The same things were measured in two ways. Each way mixes the same 11 hidden numbers, adds some noise and spreads widely along 7 directions of its own, which tell nothing about the thing.
In the rows, zero is written as 128.
Some things both ways: the first way, then the second way.
[ 57 186  94  83 116 127 110 107 136 102 159 112 143 100 173 108 113 130
 125 153 114 107  76  68 184  86 161]
[100 142 145  85 161 115 136  84  99 155 128 141 112  98 108 117 129 182
 171 157 108 120 131 106 155]

[133 140 167  66 139 173 121 159  80 118 145 123 126 112 120 134 131  68
 156 110 128 155 109 105  76 187 162]
[190  95 164 105  62 122  93  98 177 137 142 153 164  83 199 167  94  97
  54 122 164  77 188 166 129]

[101 134 116 194 117  89 179 131 135 112  64 145 113 139 159 108 128 207
 121 120 129 108 116 138 144  72 134]
[126 114 139  91 115 176 109 137 162 153 115 107 108 133 119  92 103 124
 132 145  84  76 162 113 127]

[122 106 107  92 111 104 123 149 154 154 162 157 117 126 153 141 118 127
 159 142 158 100  94  97 176 140 119]
[ 89 101 156  56 122 130 133 159 148 119 129 172 117 116 115 173  97 190
 154 138 154 155 126 106 173]

[142 103 140  94 167 126  42  93  96 123  86 131 120 150  98 108 122 105
 127  96 111 152 144 159  72 185 145]
[ 86 114 150  70 117 130 134 161 161 131 134 139 134  98 137 164  74 161
 138 123 134 153 124  75 163]

[157  67 125 204 140 114 131 151 131 147 168 163 112 143 131 133 113 114
  89 128 138 126 162 176 157 143  87]
[ 94 128 155  57 125 132 105 165 124 113 107 119 119 143  89 105 111 151
 120 125 111 104 144  98 144]

[ 98  89 124 121 134 141  98 108 118 131 176 200 132 145 160 138 120  78
  87 124 103 116 139 165 134 122 146]
[ 91 124 138  64  94 144  71 118  96 124  99 106 116 136 151 149 113 108
 126 114 125 137 148 117 142]

[ 91 108 151 131 123 116 101  84 124  83  81 185 136 144 136  96  96 142
 116 123  93 137 137 133 152 103 165]
[188 122 169 114 106 100 148 166 148 142 114 149 139 128 113 124  96 150
 104 175 147 130 181  85 113]

[173 100 114 118 138  81  65 120 126 118 167 131 161 138 107 137 134 123
 154 139 140 106 129 104 174 143  99]
[166 121 171  90 132 175 123  89  79 121 127 145 121 122  98 165 153 158
 146 113 115 118 104 141 125]

[108 125 154 136 158 134 155 125  89 116 128 177 135 136 119 147 105 147
 121  97  89 133 138 118 101 154 133]
[159 140 193 111 112 132 113 147  72  93  82 143 154 153 163 165 121 132
  99 134 156 151 160 162 126]

[156 108 138 142 143 158 122 168  99 185 129  97 108 158 116 185 163  71
  99 143 134 152 180 199  86 116 113]
[114 134 139 123 157 192 162 161 141 175 109 106 113 160 130 132 125 181
 177 139 127 144 175  82 136]

[116 129 125 177  89 105 160 124 165 149  60 148 118 148 156 145 155 140
 136 157 148 131 151 166 183  12 123]
[161  81 141 115 110 148 151 140 181 146 162 152 140 146 152 146 116 168
 110 115 155  98 197 135 138]

[ 96 145 111  91 132 146  82 143 115 132 154 154 109 137 182 146 125  50
 126 123 141 120  99 114 144 106 137]
[153 154 170  73 175 218 149 115  98 168  68 102 103 106 140 106 146 141
 179 163 100 109 144 114 124]

[159 104 156 119 121 118 132 158 111 173 127 121  95 131 103 138 138  87
 146 104 172 145 132 138  74 175 111]
[ 79 127 176  60 195 205 165 152 130 129 111 122 134 135 115 111 132 147
 203 122 110 181 107  72 168]

[136 123 123 169 148 104 109  96 124 109 202 155 164 134 135 145 147 132
  91 146  74 129 154 145 206 105 138]
[144 125 151 122 122 111 126 116 115 150 156 151 127 131 137 137 110 120
 132 127 148 167 187 122 100]

[ 82 150 128  79  73 114 172 158 161 178 138 110 125 104 131 124 109 156
 157 198 145 111 107  61 143  82 140]
[ 48 129 127 126 165 139 129 130  92 118 109 131 142 217 115 137 129 205
 173 134  78 176 103 111 182]

[126  98 130 135 100  94 156 136 111 122 159 186 146 144 148 141 137 127
 131 102 136  97 112 119 154 113 137]
[121 140 124  95 136 205 129 106  99 149 106  86 108 164 131 124 132  91
 165 106  85 152 133 101 104]

[116 159 108  91 138 139 135 138 102 152 180 105 147 113 108 158 115 156
 128 120 115  98 108  92 133 172 127]
[ 94 145 133 106 139 157 115 131  86 171 111 124 126 121 126 141 119 172
 139 116 132 149 152 109 133]

[ 93 130 108 116 120 132  85 120 144 106 132 191 136 119 154 120  87 109
 168 126 135  71  92  63 158 112  99]
[198 114 188  52  88 137 135 181 113  64  82 129 161 128 182 169 112 174
  67 142 129  71 142 144 131]

[100 102 147  70  65 152 155 171 129 175 129 134 110 121 137 113 128  73
 157 129 182 117 111 117  98 118 140]
[ 48 132 127  48 129 116 125 136 106  58 136 124 139 185 134 178 124 186
 120  69  96 112  98 143 165]

[106 138 102 113 120 101 108 108 136 117 182 114 156 116 161 132 116 124
 108 178 128  99  95 104 151  89 137]
[120 101 112  70 106  76 178 130 150  94 158 143 158 135 181 175  69 146
 113 116 104 180 103  81 145]

[104 151 150 103 141 150 141 125  88 169  31  72 101 159 113 160 143 153
  98 107 121 146 142 185  19 123 164]
[ 87 103 162  98 129 164  91 140 142 153 120 136 101 113 132 187 110 188
 150 119 141 136 150 136 186]

[109 117 146 107 110 128  99 113 150 112  97 148 132 127 119 110 118 132
 169 120 127 117 119  97 147 128 130]
[167 127 167  99 141 137 165 178 123 111 103 124 121 178 130 125 128 182
 125 155 115 105 182 125 114]

[133 147 147  82 164 144 127 126  99  78 151 167 144 109 137 148 109 122
 168 103 107 136  80  88 114 201 164]
[172 129 173  97 138 186 157 151  65 115  80 149 114 137 123  93 113 144
 168 187 100 121 140 133 113]

[112 131 101 124 110 145 151 127 126 154 176 100 160 101 102 136 135 175
 138 112 126  62 112  99 133 147 106]
[ 71 132 111  73 126 129  92 131  87 151 132  96 116 147 117 125 136 192
 143 108 109 113 162  84 140]

[ 78 140 118 113  60 154  88 103 189 188 110 113 102 129 124 125 133 119
 118 153 129  95 139 136 178  68 137]
[145 136 137  82 158 137 112 169  94 169 130 112 117 149 142 114 151 202
  94 109 125 108 221 143  88]

[137  95 133  75 137 157 113 134 110 131 115 125 154 133  93 148 129 161
 162 106 107  95 123 123  82 194 137]
[197 109 144  97  72 186  83 157 103 165  82 122  93 154 123 127 137 144
 121 170 146  76 220 132  79]

[103 135 126 131 104 173 138 164 165 178 152 105 108 105  96 120 130 154
 155 143 104  98 150  76 174 140 102]
[123 215 129 165 191  87 162 126  14 154 117  97 175 166 196 118 135 189
  80  98  97 153 189 161  79]

[ 87 120 138 102 121 108  95 102  84  91  75 192 133 155 131  85 111 132
 136  64 111 124 118 111 138 132 162]
[107 150 176  79 112 133 136 166 155 117 130 140 124  98 107 186  81 147
 124 108 146 130 129  97 125]

Other things, the second way, with their names:
<130>: [ 73 140 150  82 137 152 154 131  78  97 183 163 118  95 110 195  96 203
 167  72 116 123  90 140 131]
<304>: [106 100 141  79  81 129  93 112 189 140 158 146 112 103 150 192  92 134
 118 106 153 105 166 134 149]
<176>: [ 87 153 164 132 164 155 142 141  71 153 112 121  99 110 100 129  93 172
 184 139 108 166 133 102 153]
<401>: [130 116 147  74 124 159  95 113 168 175 122 141 122 109 144 104 124 112
 126 151 132  99 189 133 117]
<359>: [139 128 143 101 115 153 115 143 124 132 146 117 155 134 185 190 113 149
  80  66 125 131 157 148 102]
<39>: [ 89 154 144 117 147  75 135 109 134 150 141 133 148 113 145 173  98 191
 138 146  95 174 115  83 146]
<308>: [105  80 139  80 100 137  87 119 151 150 128 111 105 106 116 145 107 173
 139 132 117 107 142  87 194]
<479>: [ 76 133 167  87 182 149 155 171 135 109 104 106 116 155 143 145 104 178
 140 109  91 159 124 125 183]
<271>: [ 76 162 106 121 155 155  96 113  56 193  96 102 130 133 135 100 136 222
 132 136  87  86 159 130 142]
<272>: [102 124 134  84 132 155 121 135 141 140 117  80 114 144 171 125 110 125
 134 110 103 118 174 109 147]
<453>: [ 96  84 167  64  78 189  39 150 119 132 115 111 103  84 133 165  87 134
 135 109 121 115 134 112 171]
<81>: [107 121 136  88  84 148 125 177 134 102 102  92 104 158 152 152  70 118
 128 122 104 125 155 102 134]
<412>: [103 162 182 101 211 221 184 125 111 173 108 101 110  79 109  41 107  88
 211 139  99 146 144  77 139]
<70>: [103  92 148  73  98 143  90 137 131 121 153 186 118 139 129 155 121 170
 137 126 166 103 181 170 134]
<32>: [160  95 150  99 135 128 122 136 141 186 149 120  98  75 111 134 107 210
 142 157 105 113 161  76 147]
<529>: [123 138 139  97 109  82 121 123  67  96 134 120 134 125 163 136  85 133
  91 113  97 128 148 144 121]
<314>: [137 104 129 108 122 158 128 107 102 154 123 138 114 147 159  89 118 111
 160 159 122 132 192 136 122]
<347>: [130 113 185  69 142 142 166 174 150 113 130 159 148 101 132 166  96 177
 135 129 149 152 124  94 155]
<252>: [155 112 134  79  95 163 135 173 113 128  96 146 134 146 158 127 110 172
 112 155 138  89 178 132 111]
<3>: [105 137 153 107 148 191 159 156 127 143 102 124 115 126 146  99  82 105
 158 130 122 145 159 121 134]
<243>: [144 122 205  48 122 149  69  90 134 138 118 152 100  72  82 130 136  97
 135 142 143 104 143 137 133]
<34>: [172  68 135  79  36 150  59  88 133 140 135 158 130 118 126 125 128  96
  97 129 178  56 195 145 129]
<382>: [106 111 160 108 101 110 102 114 130 127 159 161 145  90 165 171  81 118
  89  85 170 140 165 163 155]
<200>: [152 134 175  94 145 160  97  67  84 164  95 134 119  87 121  99 148 145
 171 191  96 104 135 120 137]
<174>: [104  60 121  70  97 159 102 138 194 167 124 120 106 118 171 125  89 134
 149 149 135 126 185  92 185]
<341>: [124 103 138  87  77 144  73 107 129 150 155 118 120  67 136 158  87 119
  74  66 136  79 158 143 146]
<493>: [150 150 152 119 169 154 177  83  64 164 147 113 137  65 140 136 106 129
 165 109 103 181 105  82 121]
<373>: [161 115 115 114  92 108 126 105 138 131 166 140 165 138 170 178  98 144
  65  93 104 121 138 140  98]
<475>: [100 120 103  80 140 125 145  90 118 170 145 106 100 110 150 111 102 133
 180 144  92 157 152  70 137]
<414>: [138 157 140 119 149 190 127  95  91 179 107 108 142 128 130 107 141 124
 157 136  93 135 136  94  97]
<141>: [134 125 204  96 146 139 134 139 121 104 141 144 117 113  91 150 110 145
 147 121 120 145 121 121 142]
<336>: [138  67 132  81  73 166  41 102 182 160 142 159 143 132 151 158 126 129
  88 116 137  96 164 156 134]
<351>: [119  92 140  86 146 184  80 110 151 189  92  98 145 145 137 104 169 178
 138 143 116 106 162  83 187]
<509>: [150 150 115  90 136 114 186 135  93 116 135  97 172 158 187 130 117 139
  93  94 103 140 152  91  92]
<275>: [ 60 135 168  60 130 181  72 129 153 141 140 109  97  76 135 116  88  84
 130  80 113  94 161 151 142]
<94>: [133 175 115 166 148  45 179 106  21 101 119 103 191 193 167 146 116 199
  72 111  66 163 108 117 129]
<30>: [111 131 123 136 130 118 121  79  72 175 112 117 133 126 149 123 124 166
 150 148 127 142 161 100 165]
<284>: [121 121 145 109  93 128  87  83 156 169 128 105 122  60 172 132  65  69
 108 130 108 127 154 110 149]
<29>: [175  91 189 104  55  97  66  80 130 120 159 190 157  71 153 208 118 133
  62 101 213  88 174 187 149]
<114>: [123 115 205  99 148 143 129 183 186 143 144 130 121  85 157 170  79 136
 116 101 162 168 182 120 154]
<316>: [148  99 181 112  84 111  57 103 151 130 152 144 131  84 147 159  94 132
  80 127 119  82 162 166 147]
<364>: [123 130 144  49 159 152 147 179 139 127 108 111 132 166 138 109 136 178
 117 124 107 104 171 111 117]
<92>: [149 118 165  99 113 133  91 138 136 133 109 149 142 160 157 134 126 143
 104 154 128 118 185 151 113]

Some of these things the first way, each followed by its name:
[ 97 134 122  81 120 112 137  97 172 113  84 118 143 102 116 105 127 219
 191 134 108 105  89  76 137 142 152] => <314>
[134  65 129 181 141 129 134 139 123 118 148 206 129 156 154 154 131 123
 108 109 109 102 148 171 137 125 116] => <81>
[116 156 118 106 161 111  92  73 106 113  96 125 143 133 128 136 154 144
 117 115  92 155 134 164 125 116 168] => <70>
[ 79 183 131 133  94 140 115 126 136 144 187 135 113 122 150 154 116 102
 101 137 115 107 112  80 202  88 136] => <114>
[147 102 125 136 150 131  33 129 160 141 121 127  92 135 122  99 117  71
 138 152 134 161 159 138 177 140  99] => <412>
[ 81 181 117 135 159 122 133 106 105 110 108 134 120 132 160 143 104 149
  94 127 101 143 116 129 142  94 153] => <3>
[ 49 151 141  69  77 194 202 161 143 165 104 116 124 104 152 139 109 136
 141 169 130 111 109 110  90  84 169] => <30>
[162 129  97 158 151 107  71 107 110 110 160 172 147 140 145 156 169  92
 132 112 111 124 142 155 207 106 121] => <130>
[ 99 131 166 113 106 124 156 134 124 150  39 107  82 138 108 116 111 167
 147  83 152 128 109 111  67 158 139] => <479>
[132 154 126 108 138  90 144 124  83 139 137 107 137 132 120 149 142 151
 118 126 127 129 105 127  91 135 158] => <336>
[132  87 140  83 104 152  65 120 144 147 115 112 138 114  86  92 124  99
 172 132 145 110 136 109 105 154 110] => <509>
[131 108 164 114 133 175 107 141 111 127 189 141 146 117 112 137 103  59
 114 166 102 150 159 124 127 142 129] => <94>
[ 66 160 150  51  88 163  94 119 113 128 117 146  98 115 142  86 113  79
 144  86 125 138  87  89 134 151 191] => <275>
[103 139  94 165 142  85 121 117 137 128 129 140 111 138 169 119 139 155
 100 137 118 126 121 141 177  79 137] => <401>
[155  71 148 120 119 136 126 187 126 162 139 132  94 138 114 110 160 119
 158 122 128 127 135 125 100 180 131] => <39>
[ 54 179 110  58 120 180  97 123 130 162  69  89 105 112 128 117 107 133
 133 142 114 122 119 119  99 114 159] => <271>
[ 69 186 145  85  79 165 193 151 100 193 116  69 115 108 129 155 115 104
 113 146 169 121 102 112  44  87 145] => <351>
[134 128 130 168 149 112 186 142 118 143  94 107 117 129 104 144 131 214
 129 109 118 126 138 138 114 152 117] => <382>
[119 139 137 133 140 162 157 155 113 149 113  87 118 129 108 157 121 169
 115 137 103 122 136 133  93 151 136] => <176>
[144 120 116 109 139 127 137 156 131 152 127  72 149 116  82 134 124 182
 164 155 128 102 137  91 125 156  95] => <29>
[118 152 119 136 146 109 133 132 115 120 211 144 142 116 142 142 132 133
 113 140  98 119 113  91 167 133 136] => <92>
